There are 9 hidden switches. A switch that is on adds its own fixed numbers to the row, and there is some noise. The rows also spread widely along 11 directions, which tell nothing about the answers.
In the rows, 128 means zero.
Known rows, each followed by its switches (1 for on, 0 for off):
[ 74 119  90 118 149 135 145 127 110 155 111 123 105 134 160 118 148 110
  51  99 137 136 180 107 134 174 103 128 139 142 112 130 123 130 171  90
 132 126] : 1 0 1 1 0 1 0 0 0
[145 127 141 144 117 107 153 163 110 167  71 126  71 132 151 113 138 154
 142 118 198 107 137 131 172 101 132 125  81 160 117 130 131 177 173  95
 138 120] : 0 0 0 1 0 0 0 0 1
[118 168 102 168 137 105 137 142 101 155 151 138 118 125 119 163 142  94
  57  89 159 119 189  80 150 148  77 113 176 161 146 161 143 106 172 118
 156 137] : 0 1 0 1 1 1 0 0 1
[ 70  84 128 128 139 132 128 123 122 170 126 170  57 109 176 161 182 119
  89 121 141 107 162  68 163 123  59 113 150 148 112 162 114 190 158  94
 192 140] : 1 1 1 1 0 0 0 0 0
[157 176  95 135 146  99 148 123 143 152 165 119 175 130  79 144 139 113
  57 113 150 181 165  67 114 185  94 108 171 149 148 139 160  88 160 120
 122 130] : 1 0 1 0 1 1 1 1 0
[105 126 113  72 113 138 122  74 149 148 137 138 129 100 140 109 184 124
  93 144 112 193 166 110 107 159 132 135  83 153 109 113 106 157 168 118
 105 154] : 0 0 1 0 0 0 0 0 0
[158 114 116 128  91 133 161 131 161 116 129 140 133  96  80 169 141 104
 145 121 144 114 128  85 128  97  97 144 126 146 155 121 159 109 121 156
 154 175] : 1 1 0 0 0 1 0 1 0
[172 146 132 121 131  96 180 142 124 176  71 119 128 186  75  84 169 162
 105 136 190 173 124 109 166 184  84 116 109 171 147 111 136 165 174  89
 136 112] : 1 0 0 0 0 0 1 0 0
[148 129 134 142 120 110 135 145 136 141 144 152  88  72 104 178 170 107
 148 101 181 138 122 100 171 108  97 121 121 150 148 110 175 144 127 130
 172 138] : 1 0 0 1 1 0 0 0 1
[134  72 119 113  98 167 145 121 166 106  92 128 130  85 101 162 134  99
 168 123 151 164 131 113  94 127 113 136  83 108  96 113 127 154 119 115
  98 165] : 1 0 0 0 0 1 1 0 1
[102  83 142 130 128 166 181 149 131 128 146 189 127 125  77 163 223  72
 147 117 143 213 123  81 127 176  52 131 135 128 151  98 117 176 118 114
 139 121] : 1 1 1 1 0 1 0 0 0
[130  84 157 129  88 117 181 156 145 161  76 135  99  94 115 152 148  91
  99 138 167 157 124 100 162 134 143 139  78 118  68  88 142 166 157  84
 106 160] : 1 0 1 1 1 0 1 0 1
[147 149  91 135 120 117 118  98 138 154 140 124 134 112 108 169 148 115
 116 116 165 134 181  74 116 132  54 112 144 157 148 157 135 128 167 119
 156 158] : 1 1 0 0 0 1 1 1 0
[110 123 155  94 125  98 141  97 156 165 158 144 111  92 116 170 191  93
  57 148 117 192 138  68 160 144 147 124 111 144  77  74 121 153 153  84
 106 149] : 1 0 0 1 0 0 1 0 0
[151 116 100 107 140 134 187 131 157 125 114 137 126 120 104 117 138 163
 108  99 152 155 137  99 125 145 121 123 117 145 133 140 169 116 141 132
 143 131] : 1 0 1 1 0 1 0 1 1
[ 91 120 117 110 123 128 127 110 138 137 145 143  92  87 142 168 158  90
  68 104 116 115 158  85 153 115 114 130 139 154 115 119 143 121 141 119
 157 162] : 0 0 0 1 0 1 0 0 0
[ 42  85 129 112 110 151 160 160 125 124 128 144  98  73 171 135 154  56
  60 119  87 110 169 114 142 128 161 166 128 129  94  98 133 107 136 109
 125 168] : 0 0 0 0 1 1 0 1 0
[125 143 126 117 127 109 136 104 141 160 136 124 131 122 105 161 159  95
  57 121 137 172 159  76 140 161 111 112 133 149 102 105 125 134 164  91
 113 145] : 0 0 0 1 0 1 1 0 0
[108 155 108 126 110 101 164 147 103 130 141 118  92  70 136 138 154  97
 102  92 154 102 190 123 157  94 166 163  90 158 130 106 173  89 174 116
 136 148] : 1 1 0 1 0 1 1 0 1
[129 140  88 107 133 128 114  85 137 152  95 107  97 119 143 133 122 150
 100 109 140 137 150 111 122 138 137 103 107 157  97 112 135 150 171 104
 130 141] : 0 1 0 0 0 1 0 0 0
[124 102 134 152 125 131 216 207 115 114 102 145 110 125 116 112 126 125
 136 103 166  90 151 122 146 106 132 158 112 137 146 151 157 109 138 117
 143 126] : 1 1 0 1 0 1 1 0 1
[ 88  87 132 162 128 158 160 174 114 124 118 156 119 137 106 178 140  62
  89  95 131 108 135  84 142 145  59 129 189 119 135 129 124 130 115 111
 157 142] : 0 1 0 1 0 1 0 0 0
[123  81  85  75 109 176 190 132 142  82  92 128 107  70  84 104 180 117
 185  65 151 169 127 155 125 150 116 162  59 129 156  83 208 125 114 133
 160 133] : 1 0 1 1 0 1 1 0 1
[110  90 142 153  77 124 141 135 126 167  93 135 104 108 114 191 157  61
  95 135 160 111 151  75 157 119  65 141 128 128 101 113 109 165 160  88
 143 179] : 1 1 0 1 0 0 1 0 0
[115 101 117 122 172 155 129 139 150 131 107 124 107 115 118 148 112 125
 111  81 129 183  92 119 121 176 154  92 136 114  86  74 157 146 110  88
 114  99] : 0 0 0 1 1 1 0 0 0
[106 154 105 126  80 118 180 142  88 136 127 118 179 142  93  93 168  62
  30 132 137 130 226 111 127 177  64 181 139 151 169 161 122  76 194 127
 111 170] : 0 0 1 0 0 0 1 0 1
[139 213  46  96  98  88  97  53 109 152 132  58 141  98 113 125 132 107
  29  99 136 139 208 125 128 153 139 142 109 170 125  92 159  69 219 123
 107 174] : 1 1 0 0 0 0 0 0 1

New rows, each followed by its switches (1 for on, 0 for off):
[146 100 104 150  79 120 132 129 148 163  45  85 100  95 133 175  64 104
 117 121 179  88 136  98 121  99 129 127  98 118  66 120 149 144 173  98
 118 185] : 1 1 1 0 1 1 1 0 0
[118 131 158 138 140 116 191 170 123 158 111 150 132 172 111 119 167 105
  64 146 136 173 132  92 156 170 133 127 140 149 115  96 107 147 155  90
  94 114] : 0 0 0 0 0 1 0 1 0
[112 143 150 131 142  99 163 135 117 176 142 150 131 154 117 128 171 116
  41 143 128 169 163  76 150 172 113 115 145 152 109 127  98 147 177  80
 115 120] : 0 1 0 1 0 0 1 0 0
[111 117 117 140 193 165 170 182 119 109 164 150 184 171  79  98 151 116
  97  91 124 215 124 119  88 228  88 123 190 105 174 123 123 113  98 112
 100  59] : 1 0 1 1 0 0 0 0 0
[ 88 110 149 178 134 130 167 194  88 169  93 150  82 153 144 158 162  77
  97 112 168 120 143 101 167 142  94 124 149 137 115 105 108 173 161  72
 136 112] : 0 1 0 1 0 1 0 1 0
[115 116 122 150 131 143 159 167 109 139  91 130 105 138 132 123 126 117
 132 103 156 124 140 127 126 135 125 130 117 138 128 118 122 145 151  99
 125 117] : 0 1 0 1 0 1 0 0 0
[122 137 101 112 110 134 156 101 116 164 130 154 135 134 123 103 198 130
  96 129 150 180 205  95 116 172  51 131 110 162 150 172 106 158 200 117
 144 148] : 0 1 1 1 0 0 0 1 1
[187 120 116 154 126 137 182 157 157 111 113 125 168 142  33 173 117 108
 127 104 167 164 108  84 114 155  80 116 156 115 144 119 161 109 116 127
 120 134] : 1 1 0 0 0 1 1 1 1
[128 127 123 142 146 104 142 135 136 178 124 144 113 132 146 128 131 152
  77 128 158 134 155  79 140 150  96 106 145 152 117 170 123 149 164 105
 147 129] : 1 0 1 1 1 0 0 0 0
[ 89  75 118 129 143 186 158 164 130  96 110 146 120 125  96 142 147  83
 124  74 124 149 110 123 124 171  84 133 158 108 146  98 149 132  86 113
 149 115] : 0 0 0 1 0 1 0 0 0
[ 95 132 101 139 161 121 158 165 106 126 136 112 108 107 132 146 128  93
  50  73 146 124 162 105 148 155 136 130 158 120 115 112 174  93 141  95
 126 107] : 1 0 1 1 0 1 1 0 1
[109 144 125 112 111 119 146 112 121 152 162 143 160 122 120 110 187  99
  72 152 126 166 200  92 115 160  85 148 125 158 149 157 101 125 176 119
 113 150] : 0 0 1 0 0 0 1 0 0
[111 101 131 132 149 141 122 131 153 115 181 160 135  88 132 168 138 110
  98 117 118 147 152  86 104 126 118 121 155 115 116 156 112 121 112 126
 114 134] : 1 0 0 1 0 0 0 0 1
[148 122 105  83 137 129 163  89 173 148 121 149 115 119 125 111 153 190
 127 126 135 167 147  87 115 136 125 112  89 169 120 148 138 149 164 126
 153 145] : 1 1 0 1 0 1 0 1 0
[114  70 123 118 157 188 166 159 135 119  96 161 142 154 122  71 144 162
 169 111 139 181 126 136  80 182  82 126 118 119 151 162 107 171 114 115
 129  92] : 0 0 1 1 0 0 0 0 0
[125 136 119  77  92 103 139  68 159 171 126 133  88  74 123 165 203 108
  90 130 141 169 153  81 168 117 135 134  69 179  97  67 149 151 181 109
 142 182] : 1 0 0 1 0 1 0 1 0
[151 179 103 156 107 109 142 154  93 155 142 140 105  94 126 110 183 124
 208 112 214 140 178 131 130 110  84 144  80 186 208 141 152 142 184 144
 157 122] : 1 1 1 0 1 1 0 0 0
[127 148  91 127 105 122 146 140 119 139 117 111 129  91 128 104 129 119
 136  96 174 114 189 133 120 129 111 157  91 158 156 147 159  95 171 124
 145 153] : 1 0 0 1 1 1 1 0 0
[167 171 123 156  97  98 107 115 139 126 216 144 163  60 103 184 148  93
 153 140 163 132 194  78  94  74  97 146 124 148 169 178 120 100 154 158
 108 167] : 1 1 0 0 0 0 1 0 1
[101 111 102 148 111 155 173 168  95 126  81 126 120 141 102 123 140  86
 111  81 162  91 168 123 141 154  48 151 149 137 165 144 151 116 149 108
 178 143] : 0 1 0 1 0 1 1 0 0
[161 160 142 176 120  95 109 142 112 174 150 155  79 110 125 183 170 121
 168 119 205 106 138  81 169  78  60 105 133 175 172 146 132 180 155 124
 181 130] : 0 1 0 1 0 0 0 0 0
[123 114 124 120 120 145 112 132 145 103 148 121 122  74 119 154 124  98
 131 108 116 129 117 126 119 104 156 144 124 121 132  91 153 112 102 135
 114 143] : 0 0 0 0 0 0 0 0 0
[ 93 141  98 130  85 108 135 109 112 167 139 146  93  83 145 165 184  74
  71 125 150  96 203  71 161 114  59 146 136 179 141 152 142 128 190 131
 185 194] : 1 1 1 0 1 1 0 0 0
[ 96 107  97  87 140 136 170 135 132 140  86 126  79  99 146  85 151 153
 108  84 144 122 157 129 158 153 128 136  97 162 121 127 181 126 151 101
 188 135] : 1 0 0 1 1 1 1 0 0
[ 82 137 118 123 132 131 128 152 104 128 139 123 114 101 181  90 133 117
 100 122 118 102 176 146 121 116 175 160 111 146 132 129 115 106 153 118
 104 125] : 0 0 0 0 0 0 0 0 0
[122 158 111 130 116 123 112 117 113 143 162 132 125  88 146 127 162 111
 129 119 153 151 191 127 111 119 123 141  95 153 143 142 110 130 172 124
 106 137] : 0 0 0 1 0 0 0 0 1
[193 158 124 160 140 105  92 120 185 137 191 128 148  69 113 203  88 131
 166 131 164 165 118  76  83  88 161  93 129 130 118 128 137 119 118 142
  85 135] : 1 0 0 0 1 1 0 1 0
[168 118 152 148  84 130 175 161 152 141 108 145 152 115  76 139 136 104
 165 138 181 151 135 105 115 124  99 145  91 144 146 134 129 136 143 126
 116 163] : 0 0 0 1 1 1 1 0 0
[108 108  89 121 112 144 166 144 135 125  89 106 138 124 152  90  82 135
  89 110 139  84 182 129  93 128 137 162 111 135 124 169 129  86 164 129
 116 159] : 1 0 1 1 0 1 0 0 0
[102 134  93 134 134 139 167 155 107 132 142 150 128 103 128 104 171 112
 116  93 163 151 195 122 122 164  86 146 118 151 166 163 143 112 165 128
 146 126] : 1 0 1 1 1 1 0 0 1
[152 187  69 133 166 102  77  86 117 174 132 102 107 137 164 108 120 195
 125 107 180 125 182 110 112 138  91  89 131 177 146 177 120 149 193 110
 151 109] : 1 1 0 0 0 0 0 0 0
[105 160 122 145 138  93 104 143 106 176 135 118  83  92 190 125 137 125
 102 127 164 111 175 122 152 111 159 128 109 161 114 123 124 140 180  96
 120 126] : 1 0 0 0 1 0 0 0 0
[128 150 122 174 112 103 144 168 118 137 139 117 128 111 141 161  80  90
  78 112 156  64 163  94 128  78 141 145 153 137 133 151 137  86 151 135
 110 151] : 0 0 1 1 0 1 0 0 0
